The rows are grouped in 4 ways, from coarse to fine. Each group lies inside one group of the grouping before and may be the whole of it. The rows also spread widely along 13 directions, which tell nothing about the answers.
Some rows, each with its group in each grouping after it:
[ 13.5  11.8 -12.5   7.2 -25.1   5.8 -47.5 -25.3 -21.8  -1.3  32.7  13.7
   2.8 -15.8  18.3   0.3  29.0   2.6  -8.9  12.5   1.5  -9.1  -2.8  15.2
   9.9]  Sadu vuk k_487 Beb
[-23.0  -9.6 -41.2  16.0  26.0  27.8 -19.6  19.2  38.2 -20.4   7.3   2.7
  -1.7 -16.2  -3.4  -0.5 -29.4  35.0  22.0  -2.1 -21.5   2.2 -15.6 -24.7
 -12.1]  pivo sepu k_500 nivu
[-21.3  -2.3  54.5  12.5  26.7  10.5 -18.3 -28.2   5.2  -4.6   7.2  10.4
   2.8   6.5   9.9 -15.8   3.9 -13.4   7.0  15.6   9.8 -25.5 -20.3  11.9
   1.6]  pivo sepu k_816 Lav
[  1.5   1.3 -11.3  19.0 -14.2 -16.1 -15.1  -7.4  10.2   0.4 -10.5 -20.5
  26.2 -32.9 -36.7   3.0 -17.0  -3.5  14.5  12.0   2.7 -18.5   5.5   6.4
  -7.5]  Beza Tolal k_178 rula
[ -9.4  -1.4 -16.0   5.7   0.1  11.6 -10.8 -23.6  12.4   2.4 -11.2 -20.4
 -19.2 -19.1  10.6   2.9  16.3 -11.3  10.5 -18.5  14.7  -9.2  -3.2  10.5
 -12.1]  pivo rava k_253 Kupad
[-28.8  14.4  29.4   7.8  24.1   7.0 -10.0  22.0  18.1 -20.3  16.8 -18.2
   3.2  -6.8   6.1  -4.3  -2.3  12.6  29.9  13.4   7.2  -5.3  10.5  -9.7
  19.9]  Beza mumuk k_726 Lober
[ 14.2   7.8 -11.9  24.7  47.3  24.5 -12.3 -21.3  18.6  11.7   6.8  44.4
  -8.4  15.4 -30.7 -16.2   9.5  -2.5 -20.4   4.2 -29.7  -4.3 -13.4  17.0
 -27.0]  Beza Gak k_215 Tiv
[ 19.0   0.1  11.1   5.1  -2.7  -3.7 -32.6 -35.9  -7.0 -31.2  41.8 -12.0
  47.7 -28.8  16.0 -13.7  22.1  16.9   8.7  43.8 -12.0 -50.0  12.0  16.1
 -16.2]  Beza Tolal k_178 Vop
[-14.4   5.2  17.1  -0.4   1.4  16.0  -0.6 -29.7  -1.5  12.5  -5.3   4.7
 -12.8  -7.3   6.8  16.7   9.7  10.5 -11.9   1.2  18.1   4.7 -12.4  14.3
  -8.2]  pivo Kosut k_990 Dor
[-27.5   4.4   5.3   8.4 -18.2  20.8 -27.6 -21.4  16.3  -5.2  12.1  15.8
  -9.7 -14.5  25.0 -26.7   8.7  -3.1  20.2  -3.0   7.0   5.3 -16.1  15.0
   2.6]  Sadu bifut k_535 Devu
[-24.6  26.9 -53.6 -18.1 -24.5   0.0 -20.1   8.1 -12.8   0.7   3.0  28.7
 -22.1  38.2  -5.4  18.6 -26.0  19.1 -37.6   2.2   4.1  39.2  12.7  -0.9
  12.0]  Beza Tolal k_671 Pobig
[-20.5 -12.4  16.1  -6.9  14.9   1.5  -2.0 -23.6   8.7  -0.4  -9.1  -4.4
  12.2   3.8   3.4   2.5  -8.8  14.1  -7.1  18.6  -1.7 -12.3  -1.1  10.2
 -23.8]  Beza mumuk k_161 zutu
[  0.9  24.9   2.1 -49.9  18.5  30.9  15.6 -13.1 -10.0 -24.6  -1.4 -26.4
 -12.6  -8.9  26.6  -3.2   3.9  32.9 -36.3   1.8  23.7  11.3  13.9  -1.1
 -14.8]  Beza mumuk k_161 Zemol
[ -2.4 -11.6 -10.4  -2.6  18.9   2.3 -27.5 -15.2   2.9  25.1 -20.8  27.9
   5.1  12.6   1.4  27.2  21.9  20.6 -33.9  13.8 -21.8  10.6 -11.5  22.7
 -17.7]  pivo sepu k_652 Zezi
[-30.6  -3.9   5.4   5.5   1.4  -0.2 -14.2 -25.0  21.6 -20.6  11.4  14.4
  20.8  14.9   6.9 -29.6  -8.6  12.8  11.8  21.1 -14.7 -12.8   6.8  23.0
 -30.1]  Beza Tolal k_671 Pebak
[-14.0  40.0  34.1   0.1  11.4   4.1  17.5   1.5 -13.3 -17.5  20.0  -7.4
  -5.9   1.1 -12.6   6.9   2.0  -6.2   0.2   1.7  24.1 -17.4  12.2  -9.5
  32.5]  pivo rak k_600 kelen
[ -1.8  29.2  24.1  -7.0  39.4  36.2  46.8 -18.1   4.8 -31.8  30.2   4.6
   8.6  -1.8  -5.3  -2.8  19.4  35.3  -9.4   4.1  -8.9 -20.3   5.3  -4.0
 -23.1]  pivo Kosut k_316 Zeled
[-24.8   5.9  -6.9  -1.2 -13.3  -1.8 -14.1 -23.1   4.6  25.9 -27.3  25.3
 -16.8  16.2  -6.1   4.0   6.9  -6.4 -20.9  -8.1   9.4  21.2  -4.6  27.0
  -6.8]  Beza Rupiz k_370 Gulif
[  1.4  18.8  -9.3  23.9  -5.8  11.3   8.2 -25.5   4.8   9.5  20.1  36.9
  -8.0  -6.7 -18.1   4.7  50.4 -13.0   1.4 -15.4 -13.0 -16.8  -8.1  13.8
   1.5]  Beza Rupiz k_255 Let
[-14.8   6.4  -4.7  26.2  -0.7  -4.1  12.2 -13.2   6.7  12.3   0.2 -11.2
 -10.5 -15.8 -23.4  24.1  22.4 -20.9  23.9 -21.9   8.7 -25.6   6.0   3.2
   6.0]  pivo rak k_996 Kop
[ -5.3  12.2  32.5  20.8  -1.1  -7.8 -17.5 -26.1 -12.1   6.5   7.1 -20.7
  -2.9   1.7 -13.1   1.9 -11.2 -16.0   4.3  13.5  28.9  -9.7  13.7  28.4
   4.0]  pivo sepu k_816 Lav
[-10.6   4.5  15.5   8.2  10.1   3.8   7.7 -16.7   5.4   3.1 -10.3   4.1
  17.1  -4.9 -27.6  10.6 -26.1  20.2  -9.3  10.6   2.2  -6.5  -7.1  -0.7
 -14.0]  pivo rak k_996 Kop
[ -7.5  45.5 -20.7   0.2   8.7   9.9  -2.4  19.7  19.1 -41.0  19.6 -11.1
 -11.1   4.3   7.8 -30.1  15.0   4.5  17.8  -9.6   4.9   0.2  36.7   7.5
   4.3]  pivo Kosut k_990 Dor
[ -6.8  28.8  12.6  14.0   7.0 -18.1  32.8 -30.3 -12.8  17.0   1.6  22.4
   1.5  41.1 -45.9  19.4   6.8  -4.0 -26.4   5.9  -4.0  -4.0  28.1  38.1
 -16.1]  pivo rak k_600 kelen
[ -5.1  46.7   1.1   0.0   8.7  40.2  68.8 -30.6  18.7 -40.6  29.9  12.9
   8.7   2.6 -35.4 -34.6 -22.5  43.3  -8.3  -5.2  -4.6   3.7  16.1   7.6
 -48.7]  Beza mumuk k_161 Zemol
[  2.1  16.7   4.4   9.4   9.8  11.3   6.7 -23.2 -15.1  30.5  13.4  24.2
 -19.3  12.3 -13.3  36.1  32.8   6.4 -27.4  -0.1  -0.9   8.9   4.3  16.9
   1.4]  Beza mumuk k_161 zutu
[ 17.7  23.6  -5.8  23.3  34.5   3.6 -27.7  19.1 -10.8  23.2  15.6  -6.3
 -16.7  -7.1 -30.7  24.0   0.1 -11.7 -14.3  10.9   1.9   5.9   8.0  -3.6
  30.5]  Sadu bifut k_535 Devu
[ -5.5   7.1  44.7   2.0  45.1  10.8 -14.5   0.4  -2.8  14.9  -2.0   5.3
  -4.3 -16.7  -2.0  15.5  34.3 -23.1  -8.3   8.1   8.2 -26.9 -24.2 -12.7
  35.2]  Beza Tolal k_671 Pobig
[-27.4   3.3  31.3  -4.3  49.0  10.0   3.1 -11.8  33.3   1.3 -28.9  14.5
  -4.4  18.5  -6.1 -27.9   5.5  -6.8  -7.0   2.2  -2.9   3.3  -1.5  27.7
 -27.0]  Beza Tolal k_178 rula
[-29.4  10.3  10.5  15.4  -8.2   6.4   2.9 -30.4  -9.8  22.4   9.1  12.6
 -27.1  27.4 -22.5  19.4 -29.5  -6.5 -10.1   1.9  24.4  12.0   0.7  12.1
   3.9]  Beza mumuk k_161 Zemol
[ -7.7  21.4   6.2  -3.6  20.2   3.1  11.0  -3.5  13.6 -27.1  25.5 -21.6
  15.8   1.7   5.9  -8.0  29.2  27.5   8.0  15.2 -10.6  -8.0  46.0  28.8
 -22.6]  Beza Tolal k_671 Pobig
[ -8.1  -5.2 -25.0 -13.2  -0.9  -2.6 -24.5 -15.6  11.6   1.4 -29.1   0.4
   0.6   4.1   1.3 -15.0 -14.4  -1.4 -16.2   2.5   1.6   3.2   0.5  15.1
 -21.8]  Beza mumuk k_161 zutu
[ -0.4   4.1   2.0  27.3  45.5  31.9  26.7 -19.0  14.5  33.7  -2.1  14.9
 -21.1  -6.3 -49.1  28.0  -5.9   8.1 -16.9 -10.6  -5.9   7.2 -16.7   1.0
 -22.3]  Beza mumuk k_161 Zemol
[ -5.5  10.7  -8.8  23.2   2.3  10.4   6.2   5.1   1.9  12.0   6.2 -13.8
  -2.8 -41.9 -43.2  31.9 -12.5  -5.2   9.5  -5.3  10.0 -17.8 -16.7 -29.5
  23.9]  Beza Tolal k_671 Pobig
[  2.0   6.7  -0.9  32.3  16.8  12.6   5.2  -8.4  17.4  30.5 -21.6   0.7
  -9.4 -41.2 -48.9   4.0   4.4 -31.1   7.4 -19.9   1.5 -11.8 -28.1  -4.2
   5.6]  Sadu bifut k_535 Devu
[-26.9   6.9 -19.0  -9.8 -15.6 -14.5   9.8 -23.9   1.8 -16.5  -7.4  32.9
  27.4  18.9 -23.5  -8.2  -9.8  -0.1 -18.3  11.4 -16.8 -27.1 -10.2  -3.8
 -12.4]  Beza Tolal k_178 Vop
[-17.3  12.0  -4.8  29.8  10.0  25.1   7.6 -32.9  13.2 -14.0  45.5  29.2
  -6.1   8.8 -20.6 -12.8 -11.2   0.9  10.0   3.0  -8.9 -25.7 -10.3  -5.7
 -14.7]  Beza Rupiz k_370 Gulif

New rows. What belongs after each?
[-30.9 -16.8   2.9   4.3  12.5  -0.5 -24.8 -19.9  10.0   8.2  -5.6  10.7
 -11.4  18.2  24.3  12.5  25.2  -9.6   7.9   1.9  -3.1 -13.9  -4.1  18.3
  -7.4]  pivo Kosut k_316 Zeled
[-20.4  -9.0  30.1  16.0 -23.6   8.4 -36.2 -37.0   6.8  -0.7 -20.0  39.3
  25.6 -23.1  -9.7 -31.3 -31.5 -17.2   3.7  11.8  10.6 -25.1 -67.6 -10.5
   7.3]  pivo sepu k_816 Lav
[  0.7  27.5  10.5 -18.8  32.2  30.7  33.4   9.6   4.3 -13.9 -22.2 -14.0
   1.9 -33.5 -29.7   6.3 -16.9  20.3 -25.8  -8.2  16.0  -3.5 -20.3 -31.4
   4.5]  pivo sepu k_652 Zezi
[ -2.4  -3.4 -14.8  21.4  17.7  18.0   2.4 -26.3  27.7  -4.1   9.1 -21.4
   1.0 -19.6 -21.3  -8.2 -14.8  15.2  12.2   2.3  -2.8 -10.1  11.6  17.4
 -44.1]  Beza Rupiz k_370 Gulif
[-17.4   0.3 -17.7  20.2  47.0  14.3  -1.3  -7.0  32.5  18.2 -21.7  41.5
 -13.9  18.8 -41.2 -14.5 -11.6 -18.7 -14.8 -10.4 -24.7  -0.9 -22.2   3.7
 -22.3]  Beza Tolal k_671 Pebak
[-14.7 -13.8 -22.9  15.8  42.4 -11.4 -17.6   1.1  12.5  23.2 -25.9   0.4
 -17.3  14.7 -30.4  19.5 -18.1 -30.4  -8.3  -4.6  -7.3 -19.2  -7.8  -3.8
  -2.4]  pivo rak k_600 kelen
[ -8.3  11.8   0.1  13.4  47.3  29.2 -33.3   7.4  17.1 -20.4  20.6  -0.5
  -9.8  26.3 -11.1 -21.3 -80.3  32.7  -9.1  31.0   7.6  21.7   6.7  -1.4
 -19.1]  pivo Kosut k_316 Zeled
[-19.2 -11.3 -19.7  -0.6  11.9   1.5 -15.2 -11.6   1.7   1.0   3.7  24.2
  -1.2   7.4  -3.7  12.6   0.7  -4.6 -14.9   8.1 -13.2 -25.6 -25.3 -18.0
   1.8]  Beza Rupiz k_255 Let
[-19.5  -1.1 -25.4   9.5   4.5  19.4  -0.7  -1.0  12.3 -14.5  31.4  15.4
  11.7  -7.4   4.6  28.6   2.0  50.7   3.9  13.9 -25.3  -4.7  -8.0 -15.3
 -12.0]  pivo Kosut k_990 Dor
[-12.4   8.4  15.8  22.6  40.0  30.4 -24.2   7.4  22.6   9.0   4.3  17.6
 -17.7 -11.8 -12.4  -8.2  -7.5  -5.6   5.5  -1.4   3.9   0.7 -25.7 -13.6
  16.7]  Beza Rupiz k_370 Gulif
[  4.4   9.3   7.2  -2.2 -17.0  -8.1  -2.0 -36.0 -23.5  -4.3  -5.0  -5.8
  23.0  -5.9 -25.0   7.1 -28.0   4.4 -28.5  21.2  12.9 -20.3  -9.0   3.2
 -11.5]  pivo sepu k_816 Lav
[ -5.2 -14.2   4.7  -3.6  10.9  13.9 -35.8 -18.1   4.7   1.6  -5.1  -9.3
   4.5 -33.8   9.0  -0.6  -8.4  -4.8  -2.1  13.7  10.8 -22.6 -28.5 -12.4
   3.9]  Beza Tolal k_671 Pobig
[ -6.7  33.0  -6.8   7.0  -6.9  44.5 -16.1  -7.2  14.4  22.9 -16.2  51.1
 -37.1 -13.9  -7.7 -12.7   4.5   3.6 -16.3 -30.0  16.8  50.0 -34.5   2.5
  17.1]  Beza mumuk k_161 Zemol
[ -3.9  -0.7   7.6  29.2  -3.7  19.4  -9.7 -58.9  -5.4  13.0  19.6  47.5
   1.5  11.4 -22.7   1.7 -24.6   6.2 -16.3  15.4  -3.6  -9.5 -34.0  13.3
 -21.1]  pivo sepu k_500 nivu
[-48.7 -18.2   9.7   9.1  15.6 -10.1 -21.1  17.6  25.2 -15.6  -3.8 -27.4
  12.7  -2.5  22.0  12.3   3.3   6.8  39.7  11.7  -3.7 -25.2   1.9 -13.6
   9.9]  pivo rava k_253 Kupad
[ -2.4  -3.8 -18.6  -2.4   8.4  -8.5 -34.3 -11.2   1.0  13.8 -20.1  24.2
  -1.6   7.8  -7.6  -2.4   9.7 -22.7 -23.5   3.9  -6.6 -15.4 -18.6   3.4
   3.7]  Beza Rupiz k_255 Let
[ -6.7  21.2  -3.5  20.8   0.6  -2.4 -21.2  13.6  10.9 -19.1   8.8 -10.1
   9.1 -14.3 -13.6 -12.1  -4.1  -1.6  22.7   2.7   2.3 -11.0   8.1  -2.1
  14.3]  pivo sepu k_816 Lav
[-33.5   2.8   0.1 -26.9   4.7  24.2   8.2 -24.0  -4.1 -15.5 -20.8  15.2
 -18.9  -3.0   5.0 -11.9 -20.3 -21.1 -22.9 -18.3  23.1 -24.6 -52.5 -35.0
   7.8]  pivo sepu k_816 Lav
[-15.0  11.0  -2.6   6.6   9.4 -14.2 -19.5   2.9   5.8  15.3 -30.6  -2.9
 -10.8  16.4 -24.7   3.5 -31.5 -10.4 -12.1   1.3  15.4  15.2  10.6  17.2
   1.9]  pivo rak k_600 kelen
[  0.8  35.6  -7.4  18.9  -7.9  -0.5 -14.4  10.6  12.7 -16.6  16.0 -10.6
  11.2 -14.3 -24.8 -17.3 -10.6   7.7  17.0   8.8   5.5   6.2  28.4  12.4
   7.1]  Beza Tolal k_671 Pobig
[ -8.2  14.9  11.6  26.6 -21.1   5.5 -11.7 -21.4   9.5  26.2 -10.5   9.2
 -13.1 -16.4 -19.1  -1.6   7.8 -18.9  12.4 -14.7  21.0  11.2  -2.9  24.3
   8.1]  Beza mumuk k_161 zutu
[-38.3 -22.2 -24.4   0.0 -29.9  -7.4   9.5 -47.3  -5.3  34.9 -29.5  17.4
 -18.2  19.9 -25.3  33.1 -33.3  -1.3 -30.8  -5.4  11.8   7.8 -19.8  13.3
 -27.2]  Beza Rupiz k_255 Let
[-15.3   0.7  -5.3  18.9  35.9  30.8  -2.2 -17.1  19.6   9.8  13.9   8.6
 -34.7  -2.8  -6.0   2.9   7.4 -11.0  10.6 -14.5   0.6  -5.2 -11.4   1.1
  -9.0]  Beza mumuk k_726 Lober
[ -4.5  19.9  -5.3 -14.7 -20.1   6.8  -1.2 -41.8  -8.7  -1.3  -0.9  37.4
  -0.7   4.7   8.3 -12.4  45.5 -11.1 -24.8  -9.3  -1.9 -15.4 -11.0  17.4
  -5.2]  Beza Rupiz k_370 Gulif
[-41.2 -20.9 -18.2   2.5  18.1   5.5  17.4   2.3  16.7   4.1  -6.9 -12.6
   1.6  -7.2 -21.3  36.6 -24.5  21.9   0.9   2.0 -11.1 -11.5  -9.1 -23.9
 -14.4]  Beza Tolal k_671 Pebak
[ 15.3   8.2 -35.3  24.4  35.1   7.1 -13.4 -29.1  23.6   7.8  -2.6  28.9
 -15.5  17.3 -22.5 -23.0  27.6 -32.0  -8.7 -13.5 -22.8 -22.6   0.4  31.1
 -35.4]  pivo Kosut k_990 Dor
[  8.7   4.2  21.2  -1.8  35.0  14.9 -11.1 -33.5 -12.9  41.3 -13.0  -8.4
 -32.2  -1.8  -7.0  25.5  18.4 -13.2 -35.4   1.9  24.1  12.5   1.1  31.3
  -8.4]  Beza Tolal k_671 Pobig
[  6.8  19.4 -11.0  -8.5  33.2  27.8   8.2 -15.5 -18.6   0.4  15.0  34.1
 -16.5   8.1 -10.0  21.2  17.3   3.9 -44.7  -3.0  -7.8 -13.3 -28.3 -21.4
   5.9]  pivo sepu k_816 Lav
[-19.5 -11.9  59.4  -5.6  12.0  -5.0  -6.6 -26.9   8.0  29.7 -53.4 -12.6
   8.8  -8.8 -13.9  -2.0 -18.2   1.0 -19.7  16.7  29.5  11.7 -13.3  32.6
 -15.7]  Beza Rupiz k_255 Let
[ -0.6  11.2   9.6   0.2   4.4   9.5   4.2 -21.5  -2.1 -18.2  19.6  -7.3
  20.6 -18.9  -7.4 -11.4  -2.8   6.9  -2.4  17.7  -2.7 -26.5  -3.2  -1.5
  -8.5]  Sadu bifut k_535 Devu
[-29.7  -4.7  14.1  -9.1   5.1  -8.4 -16.3 -23.9   5.3  -2.8 -16.4  -7.5
  -2.9  17.2   7.2 -14.5 -12.2 -18.9   1.0   8.2  16.2 -15.9   1.9  14.7
  -7.3]  Beza mumuk k_161 Zemol
[-11.0  -0.2  11.2 -19.5   3.4  14.9   9.6 -30.8  -5.5 -24.9  18.5 -11.6
  15.4  -7.8  12.1  -0.1 -16.0  27.8 -10.8  22.5   7.3 -24.2  -2.0  -8.3
 -18.4]  Beza mumuk k_161 zutu
[  5.8  11.3 -40.6 -22.9  -6.5  16.4  10.3 -21.4   4.4 -56.3  23.6  -8.6
  21.6 -24.0   1.5 -30.3  -6.9  15.6  -2.5   5.8 -12.0 -46.8  -4.0 -25.7
 -23.3]  Beza Gak k_215 Tiv
[ 10.2  44.6  -5.7   6.9 -25.2  51.8   8.7 -27.5   2.2 -26.3  53.8  25.5
  -9.2 -25.3   8.0 -19.5  18.6  42.7   2.8  -5.3   6.7  20.2   2.5  10.0
  -6.3]  Beza Gak k_215 Tiv
[ -9.1  11.0 -32.7  34.5 -26.2   9.7 -15.6  -2.9  22.8   3.1  -1.4   3.4
  -1.8 -31.4 -29.9   0.4 -24.6   4.4  24.4 -11.6   4.9   4.4 -12.5  -3.4
  -1.3]  pivo Kosut k_990 Dor
[-42.0   2.7  12.9 -11.2  -4.2  15.3  21.7 -15.3  13.8   0.8 -19.2  16.0
   4.7  -2.7  -9.4   3.0 -14.1  23.2 -10.7  -2.0   2.7  11.7 -18.2  -0.8
 -14.3]  Beza Tolal k_671 Pebak
[-21.5 -10.7  34.6  17.1  27.6   7.0 -10.7 -33.6   2.1   1.5  12.9 -14.1
  -0.9  13.5 -16.2 -12.6 -48.3  -1.8  -4.0  27.4  18.2 -14.3  -2.1  17.7
 -24.9]  Sadu vuk k_487 Beb
[-28.2  14.7  -3.2  -8.8  18.9  10.2  -3.7  10.7  38.6 -38.8  -0.2   2.8
  17.2   8.3   3.5 -41.1 -14.7  29.2  11.1  12.2 -12.9   7.2  17.8  11.0
 -26.5]  Beza Tolal k_178 rula
[  5.9  -6.4 -41.5   8.9  36.0  10.2  -5.1 -21.1  15.6 -13.0  18.6 -16.2
 -16.6  -9.7   3.3   1.7  26.4 -13.8  10.7 -13.7 -16.4 -41.7  12.3   5.6
 -27.4]  pivo rak k_600 kelen
[-17.0 -30.5 -58.8  12.3  16.1   7.2 -47.1 -13.4   6.2  -1.3  25.0   6.0
 -14.6   9.3  29.8  30.2  13.0   0.2   6.1   6.6 -23.2 -31.7 -14.9 -16.7
  -7.8]  pivo rava k_253 Kupad
[-21.7 -18.1  10.6 -17.3  -4.9   7.4   0.6 -41.7   3.8   3.6 -23.2  -6.6
   6.4  -4.0   1.5   0.3 -21.8  21.0 -19.8  14.7  11.2  -0.3 -12.7  18.1
 -35.3]  Beza Gak k_215 Tiv
[  1.3  -4.9 -12.3  36.4  45.9   1.9  20.1   5.3  36.1 -10.3   6.0 -24.1
  21.9 -22.0 -56.7  -3.2 -20.2  -1.4  27.4   5.3 -25.5 -44.3   9.0 -12.1
 -27.7]  Beza mumuk k_161 zutu
[ 14.3   7.1 -12.5  -5.4  55.6  11.7 -14.2 -10.6   7.6 -18.1   7.2 -17.1
  -7.7  -2.2  -7.2 -20.2   3.4 -23.4 -13.9   6.0  -2.1 -43.0   4.6  -6.8
 -12.9]  Beza Rupiz k_370 Gulif
[-16.4  22.0 -36.2   7.4  11.1  20.1  12.7 -20.8  12.7  -7.7  23.7  21.4
 -29.1  34.8  -7.0   0.4  -8.9  24.6 -12.6 -10.9  -8.8  22.6  26.0  26.2
 -35.4]  pivo rak k_600 kelen
[-19.9  -7.7   4.6  32.9   1.6  -5.8 -23.6   5.0  16.6  12.1   4.7 -14.6
   3.6 -22.4 -11.4  19.2   9.2  -8.4  38.6   3.1   0.5 -16.7   2.2  -0.2
  17.4]  Beza mumuk k_161 Zemol
[-18.6  35.5  35.9  33.9   2.2  15.6  30.5  -6.9  15.2 -24.6  33.7   8.6
  21.2  -2.2 -32.2 -11.9 -10.3  30.9  23.3   9.7  -2.8  -1.4  12.4  12.0
  -8.2]  pivo sepu k_816 Lav
[ -1.7  -1.0 -42.2  13.1   0.2  17.9 -42.5 -35.2   1.5  -9.9  32.0  12.6
 -17.8  19.5  21.3  -5.9 -10.8   8.1  -5.8  11.1  -2.4  -5.0   2.2  13.1
 -24.0]  pivo rava k_253 Kupad
[  2.1  23.4 -42.0  17.3  28.8  44.9  38.2  -9.9  19.7 -22.5  34.6  19.2
  -3.6  -6.8 -53.2  -4.4 -50.2  41.3 -13.9  -2.5 -20.4  -0.1 -12.4 -28.6
 -36.7]  Beza mumuk k_726 Lober
